The rows of a group lie close to one hidden flat surface of 11 dimensions, which passes through zero. Surfaces can cross.
(in the rows, 128 means zero)
Known rows, each followed by its group:
[ 98 184 159  79  98 106  87 122 124 149 148 207 137 148 147  51]  q_495
[ 91  96 140 120  85 144 116 152 120 136 101 126 140  97 103 121]  q_766
[ 90 181  70 124  56 158 118 138 126 191 125 135 135 123 102 103]  q_766
[ 81 189 131 123 145 122  68 105  86 161 146 155 184 201 141 125]  q_766
[108 140 133  93 121 162  99 161 115 143 113 102 152 170 132 127]  q_495
[142 138 189 146 125  64 155 102 111 102 117 145 110  83 164  77]  q_495
[153 120 179 121  89 113 141 119 125 112 167 146  75 122 133 122]  q_933
[143 132 119 132  98 136 139 104 140 136  95 134 142 118 133 143]  q_933
[145  98  95 153 130 123 167 115 131 133 113 209 120  62 109  56]  q_953
[137 132  85 149 160 106 134 122 140 142 136 117 135 118 117 148]  q_495
[ 90 143 127 135 131 122 108 105 126 129 138 107 134 139 139 142]  q_495
[131 113  81 121 129  83 141 131 171 151 145 178  99  88 111 200]  q_953
[136 114 118 125 156 127 165 149 146 113 119 113  97 147 135 134]  q_495
[132 106 150 119  99 121 123 103 131 180 151  94 103 117  97 163]  q_766
[203 130  90 150 179  57  76 136 133 115 149 161 139 136 116 109]  q_495
[138 104 170 164  97 105 142 134 101 129 113 106 165  93 113 146]  q_933
[133 191  56 157 122 132 133 128 133 131 137 222 163  80 121  68]  q_933
[147  89  73 150 170  91  62 120 157 126 139  90 131  84 104 156]  q_766
[123 147 121 120 152 111 139 120 138 156 140 135 136 129 133 134]  q_495
[ 91 148 105 118 129 165 121 129 139 101 146 176 126 195 139 132]  q_933
[106 144  68 134  86 169  90 127 119 130 139 147 112 159 125  71]  q_953
[ 99 153  62 112 128 125  58 113  73 219 137 142 140 129 145 147]  q_953
[166 167 100 128  68 127 130 150 146 125 176 152  96 122 119 152]  q_953
[170 157 152 105 143 129 144  52 141 156  86 130 152 169 174 183]  q_933
[ 76  65 148 135  71 151 105 112 134  95 137 184 119 148  94  91]  q_766
[119 163 158  60 123 148  98 121 131 132 109 198 123 115 159 122]  q_933
[124 128  60 131  95  97  39 101 174 104 159 140  91 174 119 128]  q_933
[ 72  80 128 125 166  90  99  60 157 131  97 170 144  97 122 136]  q_953
[135 160  68 100 137 136 100 179  99 168 110  81 106 179 150 126]  q_953
[148 110 136 127 123 142  94 114 116 128 134 111 125 124 121  91]  q_766
[181 144 119 172 107 121  90  91 110 124 169  71 122 146 130 163]  q_495
[ 86 148 157 108 123 172 193 168 126  91  93 144 138 160 161 168]  q_766
[163 110 122  78 205 204 119 163 118 130  74 147 163  72 139  93]  q_766
[104 154 149  98  82 162 139 108 116 188 138 144 143  91 119 184]  q_766
[ 68 123 117 127 143  73 156 114 159 111 118 135  94 113 151 113]  q_495
[100 157 239  94 115  86 175 103 107  66 106 185  95 107 204 151]  q_495
[130 106 109 163 229 144 124 165  81 123 156 199 226 149 107 106]  q_953
[149 120  95 116 119 114 127 167 152 104  93 148 110 126 124 106]  q_933
[125 112 152 159  68  78  87 138 109 120 168 115 131  93 104 151]  q_933
[101 117 150 115  98 138  98 122 122 148 136  92 129 143 122 117]  q_495
[105 125  97 109  95 142  79 119 144 141 148 164 111 146 106 130]  q_766
[142 174 117 113  72 191 187 193 160  75 133 199 112 127 128 117]  q_953
[ 78 112 146 157 130 156 125  71 121 127 156 118 163 133 132 174]  q_766
[172 175 130 148 138 132 171  97 115 150 169 124 117 155 150 133]  q_953
[100 146 120 185 183 121 117 115  82 149 142  73 218 158 127 150]  q_933
[134 174 140 131 142 150 143 148 118 122 144 150 171 130 136 144]  q_953
[ 98  83 115 111 119 154  92 195 130 109  73  38 126 180 113 124]  q_933
[ 90 159  65 116  79 158  93 137 156 117 132 129 107 158 125 127]  q_953

New rows, each followed by its group:
[ 78 133 162 103 131 111 124  99 132 168 146 145 140 130 134 116]  q_495
[116 104  88 124 152 173 111 175 138 104  85  94 144 109 127 103]  q_766
[ 96 125 163 100 183 121 134 130 113 151  78 119 181 104 147 160]  q_953
[ 98 107  87 190 143  96 152  69 149 125 146 147 132  59 116 166]  q_495
[110 147  97 170 125 135 159  74 129 168 152 144 174  89 114 173]  q_933
[149 113  94 141 156 101  85  96 144 130 117 109 131 150 126 115]  q_933
[133 135 136 136  97 139 143  80 134 143 150 135 113 118 129 138]  q_933
[118 128 137 100 128 117 119 159 135 113 130 120 104 145 133 151]  q_933
[168 145 122 122 137 161 152  84 151 136 163 133 114  70 145 186]  q_766
[121 128  85 151 187 115 102 122 126 110 121 156 169 129 125 157]  q_495
[ 81 105 187  83 177 155 154 102 109 144  59  89 140 157 166 132]  q_953
[ 66 135 128  97 152 169 145 101 149 122  87 106 137 173 157 147]  q_953
[116 113  87 194 177  89 201 115 141 140 128 102 141 137 113 136]  q_766
[ 60 157  65 168 126 119  66 200  96 140 158 102 187  89  89 131]  q_933
[109 134  97  81 128 176 154 142 157 152 144  90  57 115 129 134]  q_933
[174 148 139 159 132 104 187 103 157 131 176  80 107 128 126 189]  q_953
[120 159 107 134 135 145 126 119 100 170 131 152 164 106 131 133]  q_953
[177 152 112 104 197 111 117  68 140 178 186 144  98 191 131 156]  q_766
[179 136 117 115  59  99 134 140 148 119 161 151  34 142 133 132]  q_953
[114 100 108 152 186 133 164 135 132 126 134 113 143 143 116 128]  q_933
[ 88  94 127 138 140 132 126  63 145 143 130 126 122 135 121 138]  q_953
[112 146  70 177 144 105 141 119 158  96 141 126 147 102 138 165]  q_766
[108 108 121 169 113  97 141 112 124 154 128  99 154  64 109 157]  q_766
[190  79 141  67 177 176  75 117 141 126 131 186 115  64 117 117]  q_766
[101 101 132 120 198  95 134 131 142  84 116 177 121 177 145  69]  q_495
[139 117  98 152  77 124  71 129 140  92  98  93 131 199 123 107]  q_933
[115 144 138 133  88 140 115 105 125 153 149 114 126 125 127 121]  q_495
[143 187  95 161  65 141 132 120 136  96 143 126 115 105 148  97]  q_766
[110 118 152 145 143 119 129 129 135  60 107 184 186  42 154 164]  q_766
[137  93 141  72 140 131 160 187 166  87  87 187 100  84 135 171]  q_766
[ 68 143 122 197  48  73  92  77 131 102 183 120 126 176 117 143]  q_766
[181 167  96 143 142 144 141 149 109 151 109 168 173  73 119 115]  q_495
[143  74 144 127 167 183 169 129 132 100 110 115 126 100 134 108]  q_766
[119  95  81 150 250 113 191  94 141 173  89  90 145 124 135 127]  q_953
[122 106 143 148 100 207 178 154 127  86 126 139 141 131 107  67]  q_953
[124 165 162 125 118 108 145 155 112 118 132 113 152 182 149 225]  q_933
[178 121 167  98  66 134 145 145 136 151 141 153 106  97 110 144]  q_495
[139 150 146 118 143 115 115 153 109 112 202  97  64 147 134  84]  q_933
[162 167 103 156 145  92  82 110  91 165 153 104 149 131 136 106]  q_953
[ 79 165 119 104 140 102 119 159 135  97  88 157 127 120 163 112]  q_495
[173 145 136  92 164 100 123 140 135 120 132 181 104 145 143 129]  q_766
[111 119 145  59 119 133  79 128 140 156 108 137 104  63 131 138]  q_933
[107 110 133 114  95 221  52  99 103 141 139  54 138 133 120 110]  q_766
[ 93  96 153 158 118 139 158 178  94 130 155  91 138  73  93 118]  q_933
[122 178 132 116  85 185 170 125 116 146 107  98 132 111 143 118]  q_953
[119 115 132 115 120 111 147  97 159 149 171 137  92 108 116 205]  q_933
[148 147 112 135 136 115 120 138 136 107 144 108 119 158 131 120]  q_953
[121 176 110 114 120 130 168 113 148 163 149 148 107 142 143  80]  q_495
[112 114 177 106 129  95 112 149 119  99 111  69  97 163 156 122]  q_495
[144 155 211 131 109 100 124 120 140 102 136  63 160  94 129 183]  q_953
[111  78 155 138  97 124  78 148 115  78 102 123 132 102 112 133]  q_495
[164 134 111 123 131 117 104 119 142 138 165 139 119 164 120 188]  q_495
[136 145 165 112 107 173 160 105 117 149 136  90 120 123 143 158]  q_766
[154 125 113 156 137 120 175 110 153  98 139 139 113  85 137 145]  q_766
